The rows come from 4 hidden closed curves, with some noise, and rows from the same curve form a group. Each curve winds through 8 dimensions. The rows are also pushed far along 4 directions, which tell nothing about the answers.
Known rows, each followed by its group:
[ -8 -12   3  15  -6   0  13 -10 -13  -1  -1   9   7   4   3  -9   3]
k_212
[  8  -8  -2   4  -2   0  -5   6   8   4   1   4  -7  -1   0   1 -11]
k_212
[  3 -11  -5 -10   8  -6  14   1 -14  -6  -2  13 -12  -3 -27   5 -21]
k_773
[-11  -6  11   3  10   6  -7  -5  -8  -5   8  13   8 -20  -7  -5   8]
k_324
[ -1  -9  -1   4 -10   8  -8   2  -6   1  -3  -6  16  11 -12  20   3]
k_212
[ 24  -3  -4 -11   7   9   1   2  -5  -5  13  -7   0   6   2 -12  -1]
k_324
[-20  -2  13   8   4  -2  11 -12  -9  -9   1  17  -2 -45  -7  -5  -5]
k_773
[-16 -14 -15  22 -16   1   8 -15   3  -1 -22  12   2  17   5   9  12]
k_773
[  3  -6 -16  20 -18   3   6  10  -6   8   2  -7  10  15   5   2   8]
k_952
[-21  -1   6   9  -5 -16  11  -9 -10  -5  -4   5  -2   0  -7   5  -1]
k_773
[  2 -19  -6   3 -15   1   8  12 -13  13 -11   3   4  -7 -20  11 -24]
k_773
[ -4 -13   5  23 -25  22   0 -28   2  -1  -8  -8  22  19  15  -4  18]
k_324
[ -7   2   4  -9  12  -6  11 -14  12 -19   2  11 -14  -9  12   4   4]
k_212
[  1   9   4  24   1   3 -16 -18   1 -23   2 -16  14  25  38 -12  28]
k_324
[-11  15 -11  14 -13  -3   0  -3   4  -3  -4 -20  16  40  26   8  28]
k_773
[ 13   6   8 -19   6  16  -7   8  -1  10   2  -8  12  -9 -12   0 -12]
k_952
[ 12  -3  11  -8  10  17 -12  -1  -7  11   5   4  11 -12 -10 -19   0]
k_324
[-21  -8   9   8  -2 -12  18 -19   1 -14 -11  15  -6  -9  10  12  -1]
k_952
[ -7 -15  -3  17  -7  -2  -1   7 -13  18  -5  15   7  14 -23  11   1]
k_212
[ -3  20  -4 -10  17 -12   5   2   1 -20   4  -1 -17 -23   0   3  -7]
k_324
[13 12  3 -2  8  1  1  8  8  0  5 -8  4  3 18 -1 -3]
k_952
[ -7  -1 -14   4  -7  -4  22   4   4  12  -6  10   0  21  -3   7  -1]
k_212
[  9   0  -4   5  -4  -5  -3  11  -2   8  -5  -4  -6  -3   0  -5 -15]
k_773
[ -2   2   2   0  12  -7  -5   3   0   6  -4  15 -11  -4  -9  -3  -2]
k_324
[-31  -6  21  30   1   9  10 -34  -1   1  -5  28  17  -3  12 -17  27]
k_324
[-11 -13   1   2  -3  -1   9  -4  -9   5   3  14   6  16 -22  10   3]
k_773
[-15  -4  -2  -1   1  -3  11  -5  -6   4   7  14  -1  -2 -14   0  14]
k_324
[  7  12 -10   0   0  18 -13  -2  11  -3  -4 -10  10   2  14   1  15]
k_952
[-19 -21  16   7 -10  -4  10  -5 -15   0   6  12   4 -30 -17   6 -10]
k_773
[ -8   4 -16   1   2 -16  15   2  -7  -1  -4   8 -12  23  -3   0   7]
k_212
[  0 -26  19  14 -18  26  -2 -15 -23  19 -16   3  32  -7 -19 -10 -16]
k_212
[ -1 -16  -9 -15  -7  -8   9   6  -4   8 -13   6  -8   8 -17  10 -15]
k_952
[  4   5   5 -11   3   2 -18   4 -11  -4   4 -14   3 -10 -13   0  -1]
k_212
[-10   4 -14   9 -11  -3   0   4  -5  -2  -7 -11   9  11  20  -4  17]
k_212
[ 1  2 -4  1 -1 -4  0 14 -3  7  5 -8 11 24 17 -3 12]
k_324
[ 16  -8  30  22 -15  39 -35 -16   1  12   9 -20  35 -15  13 -24   9]
k_773
[  8 -23   7  -9  -8  32   2  -8 -15  14  -4   7  25  -7 -31   2  -7]
k_952
[ 24   0  17  -4   9  15 -32  -4  -2 -15  15 -21   6 -19  15 -20  -1]
k_324
[  2  17 -10  -1   0  -2   8   0   6  -1   5  -9  -3  11  14 -12   8]
k_212
[ 16  -3 -12 -10   3  19   6  14 -14  13  -8   0  19  10 -21   0 -15]
k_324
[ -1 -14   8  -6   3   7   0 -11   4  -5  11  14 -11 -24 -17  -6  -7]
k_212
[-20  -2  23  20  -4  -5   7  -9   1  12   2  14  10   0   4  -2   5]
k_952
[-20 -13   7  -7  12 -23  20 -12   5 -11  -5  31 -22   3  -5  15  -3]
k_952
[ 14   5  11  -4   4   3  -7  -6   0 -14   0 -16   1 -11  16  -2  -8]
k_952
[ -5  -1   0  -2 -12  -6  13   2  -1   6  -4  -6   1   6   3   7  -8]
k_324
[  1  10 -11  10   2  -1  -2  13   8  11 -10   5   1  12   3   8   1]
k_773
[ 17 -18  -8   7 -12  14 -12  16 -11  14   3  -7  12   0 -10  -5 -10]
k_212
[ -2   1  -8 -13  14 -18   9  -3  11 -14  -2  12 -24   5  12   4   6]
k_952
[ -7  -6  12   1   6   2  -1 -17   7   0   2  17 -11 -21   2 -18   5]
k_773
[ -7 -13  -7  -2  -5   0   3  -6  -1  -9  -4   5  -3  -5   0   7   6]
k_773
[-22  18   5  12  13 -24  22 -13   2 -16   9  10  -9  17  27  -3  27]
k_952
[  2   7  15  -6   4  -7 -18  -4   0  -9  11 -13 -13 -23  -1 -20 -11]
k_952
[  4   1 -10  -7   0  -1  21   6  -7  -5   3  -2   1   4  -2   9  -7]
k_952
[-21 -14  -8  14  -4  -6  22  12  -3  24  -3  34   2   5 -21  18   2]
k_212
[ -4  -4  -1  18  -8   7   4 -13   8 -12  -5   0   7   6  13   5   3]
k_952
[-12  -1  16  22   9   0   7 -17  -6  -3   2  20   4 -10  11 -15  13]
k_212
[  7  30   4   1   3  13 -25  -4  15  -4   0 -28  15   4  35 -14  24]
k_773
[  2   2  -7   3   2  15  -8   1 -13  -5  -2  -5  21  11  -6  -1  10]
k_324
[-10  16   2 -19  19 -21  -8 -10   8 -26   2   0 -27 -12   8  -5   9]
k_773
[ 10 -12   1  -1   4  -5  -8   3  -4  -3   1   4 -12   3 -12   4 -10]
k_324

New rows. What belongs after each?
[-20 -25  -7  12 -12   9  10 -13 -12   8 -10  25   6  -2 -30   9   6]
k_773
[ 28   2   1  -7  -4  21 -20  15 -13  17   3 -23  16 -12  -7 -28 -17]
k_212
[  1  18 -17   3   4  -3   3   7   3 -10  -3  -4  -3   1   3  10   4]
k_324
[-11  16  -3 -12  24 -30   6  14  -5 -16  16   6 -23 -17   8  -4   9]
k_212
[ -8   6 -12   3   0  -4   5  -1  -3   3 -13   8  -6  -5  -9   0  -1]
k_773
[ 21   7  -7   6   6   9  -8  10  -8  -3  -2  -7   2 -11  -6  -4 -15]
k_773
[  3   9 -22  -2   2  -1   5  12  -3  10 -10   3  -5   4  -9   0  -1]
k_773
[ 12 -17   0   1 -11  18  -6  -6 -13   0  -4 -11  18  15 -11   0  -6]
k_324
[ 33  -8 -35   7 -18  26   4  18  -5  16 -11 -14  20  45 -15  17  -6]
k_324
[ -9   6  20  10   1  -3 -11 -20  16 -21   5  -4  -7 -23  27 -11   5]
k_212
[  6  16  13 -18  16   1 -20  -8  10  -3   2  -4 -13 -20   3 -21   0]
k_773
[ 21 -10 -12  -2   2  10  -9   6  -7   6  -5   0   0  16 -11  -4  -3]
k_212
[ 12 -17  -6  20 -13  31  -3  -2 -13   3  -1  -1  29   7 -12   6   2]
k_773
[-17   7  16   9  13 -30   5  -1  -1 -15  10   8 -16  -6  14  -1  -1]
k_324
[  0  19  16 -19  21 -17  -9   6  -1  -9   3  -6 -12 -27   3  -2 -11]
k_212
[  6   7 -10   1 -15   0   6   8   2   7  -4 -20   8  21  13   5   0]
k_324
[-14 -14   9  -6   3 -13  11   8  -8   7   5  13   1   0  -3   1  -2]
k_324
[ -1 -10   8   9  -4   1  -5  -6  10  -2   1   5  -4 -11   4   0  -8]
k_212
[-21 -20   0  38 -27   5  -2 -10  -1  15  -8  10  16  23  -8   7  10]
k_952
[ 31  27  -1 -27  20   6 -16  19   1 -13  13 -31   2 -13  18  -6  -3]
k_212
[-12 -17  11  -2 -11  -6  15   1   1  12   2  11  -3 -17 -10   9 -17]
k_324
[  1  17 -17 -17  15 -15  10  -1  16 -24   2  -3 -21  10  24   8  14]
k_212
[ -2 -12  10  -6   0  13   3 -13  -8 -12   4   1  12 -18  -1  -6  -3]
k_324
[ 17  17   1   0  11   4  -9   9   3  -8  18 -10  -5 -18   5  -6   1]
k_324
[ -5   2  -2   9   3 -11  -5   6  -9   5  -1   5  -3   7  -9   2   6]
k_212
[  6  -4  -5  -6  -5  14 -12  -1  -4  -2   2 -14  15  10   8  -7  16]
k_324
[ -8   9 -11  -7   3 -14   4  19   2   6  -6   1  -4   7  -3  20   1]
k_212
[ 23   0 -14  -3   6  15   4  15  -2   9  -2   3   5  -1 -12   4 -15]
k_324
[-19 -20 -13  34 -23   9   8 -20   2   9 -27  20  10  22  -1   9  14]
k_773
[  9  21 -16  -2  -3  13 -11  13  12  10  -2 -18  15  18  22  -2  21]
k_773
[  6   6  -6 -11   3  10 -14   6   4  10   3  -4   5   7  -8  -3  13]
k_773
[-21  18   3   3  15 -21   8  -4  -3 -21   6  10 -17 -28   6  -3   9]
k_773
[ -6   6   5   2   1 -12  -8   1  10 -10   5  -8  -5   1  24   4  12]
k_773
[-20  21 -10  -6  13 -25  11  -8  21  -9 -12  11 -27   6  27  -5  17]
k_773
[  4  -2 -17  -4   2   6  -1  14   3  -4  -1  -1   3  -4   2  13   0]
k_324
[ -5   4 -21  12  -6   3   8   7   0  16 -13  10   3  11  -6   2   9]
k_773
[ 13 -11  32  -4  13  16 -11 -16  -4   0   6  11  -1 -32 -19 -20 -26]
k_773
[  4   2   9   4 -12   4  -2  -1   6   5   5 -14   6  -6  15  -4  -2]
k_324
[ 25  11  -7  -6   7   6   3   0  -1 -13   4 -14  -5   6   4  -7  -9]
k_324
[ 14  -8 -16  -5  -1  12  -6  29 -18  19   8  -3  14   3 -26   6  -2]
k_212
[-23  -7  24  10   0  -1  14 -16  -1  -3  -4  17   7 -29   5  -4 -12]
k_324
[ 16  31  15   9  16  -5 -13 -19   7 -25  15 -22 -10   3  37 -33  12]
k_212
[-14  -8   6  16  -3   4  12  -3   1   7  -5  16  14   2   3  15   6]
k_212
[  2  13   4  -6   8   1   0   1   1  -4  -5  -3  -4 -31   7  -9 -14]
k_773
[  2   4 -11   5  -4 -14   2  15   3   5   7  -3 -11  13  -2  12   3]
k_324
[ -5  -9  -9  23 -17  -1   2   7   2  17   3   4   7  25  -2  13  17]
k_324
[  4  -6  22  -9  -2  15  -6  -4  -6  13  15  -5  15 -14 -13 -14  -4]
k_773
[  8  -2  -3  13   2  11   0   3 -10  11  -2   7  14  11   2  -7   9]
k_212
[ 0 -1 -2  5  6  1 -7  3 -1 11 -6 12 -1  5 -8 -2  4]
k_324
[  8   5 -19  21   0   4   6  10   0   3  -6   5   3  10   7   3   5]
k_773
[  8  -9   1   0  10   6   8   7  -9   6  10  14   3  -9 -11  -4  -5]
k_212
[  4 -10  -4  21 -10   8   8  -6  -1   6   1   5   9  29  -1   2   5]
k_212
[ -9   1  -5  25  -8   8   2  -6  14   2 -10   6  16  25  24  11  19]
k_773
[-26 -15  10   8  -5  -2  26  -7  -1   7  -8  24   7 -14  -3   8 -10]
k_324
[ -1   1   4  -2   0   5  -8 -12  14  -1  -7   2  -6  -5   1  -1   0]
k_212
[-5 11  3 14  4  1 -7 -1  9  5 -8  5  2 -1  9 -1  2]
k_773
[ 15  13  -6   6  -7   7   7   5   1  -4  12 -21  10  13  19  -3   7]
k_324
[-5 15 -4 11  6 -3 -5  6 -2  0 11 -3  4 -1 11 -9 22]
k_212
[ 16  20 -14   7   5   4 -18  14  -6  -4  11 -24  12  15  21  -9  26]
k_212
[ 37  15 -30  -4   6  10 -14  38  -3   7  12 -23   7  21  -6  10   2]
k_324
[ 18  14   0 -28   8  10 -11   4   3 -13   8 -21  -5 -30   5 -12  -7]
k_324
[-18  -1  11  18   0   5  -2  -8   3  -3   5  10  13 -10   7   7  16]
k_773
[ -5  -1   0  -2   0 -13   0  13  -7  -1  13  -3  -4  -4  -5   5   3]
k_773
[ -7   9 -12  -6   6  -6   5   9  -8   3  -6   3   4   3   2   4  12]
k_212
[  7   3  10 -20  10 -10 -11  11   6  -7  14 -10 -12 -19  10  -3  -6]
k_773
[  7  13   8 -10   5  10 -16 -13  11  -1  -7  -8  -2 -12  10 -21   2]
k_773
[-13 -14 -12  -5  -1  -2  17  -4  -8   1  -5  23 -10 -14 -21   2   1]
k_773
[ -8  -9 -24 -23  16 -28  33  20  -6  -1 -11  29 -23  13 -13  28  -9]
k_212
[ 32  10 -19 -33  12   9  -6  17   6  -9   6 -20  -6   6   1   6  -7]
k_212
[ 16   2   7 -13  -3  25 -28  10  -4  13  -3 -18  23  -8 -20   3 -10]
k_773
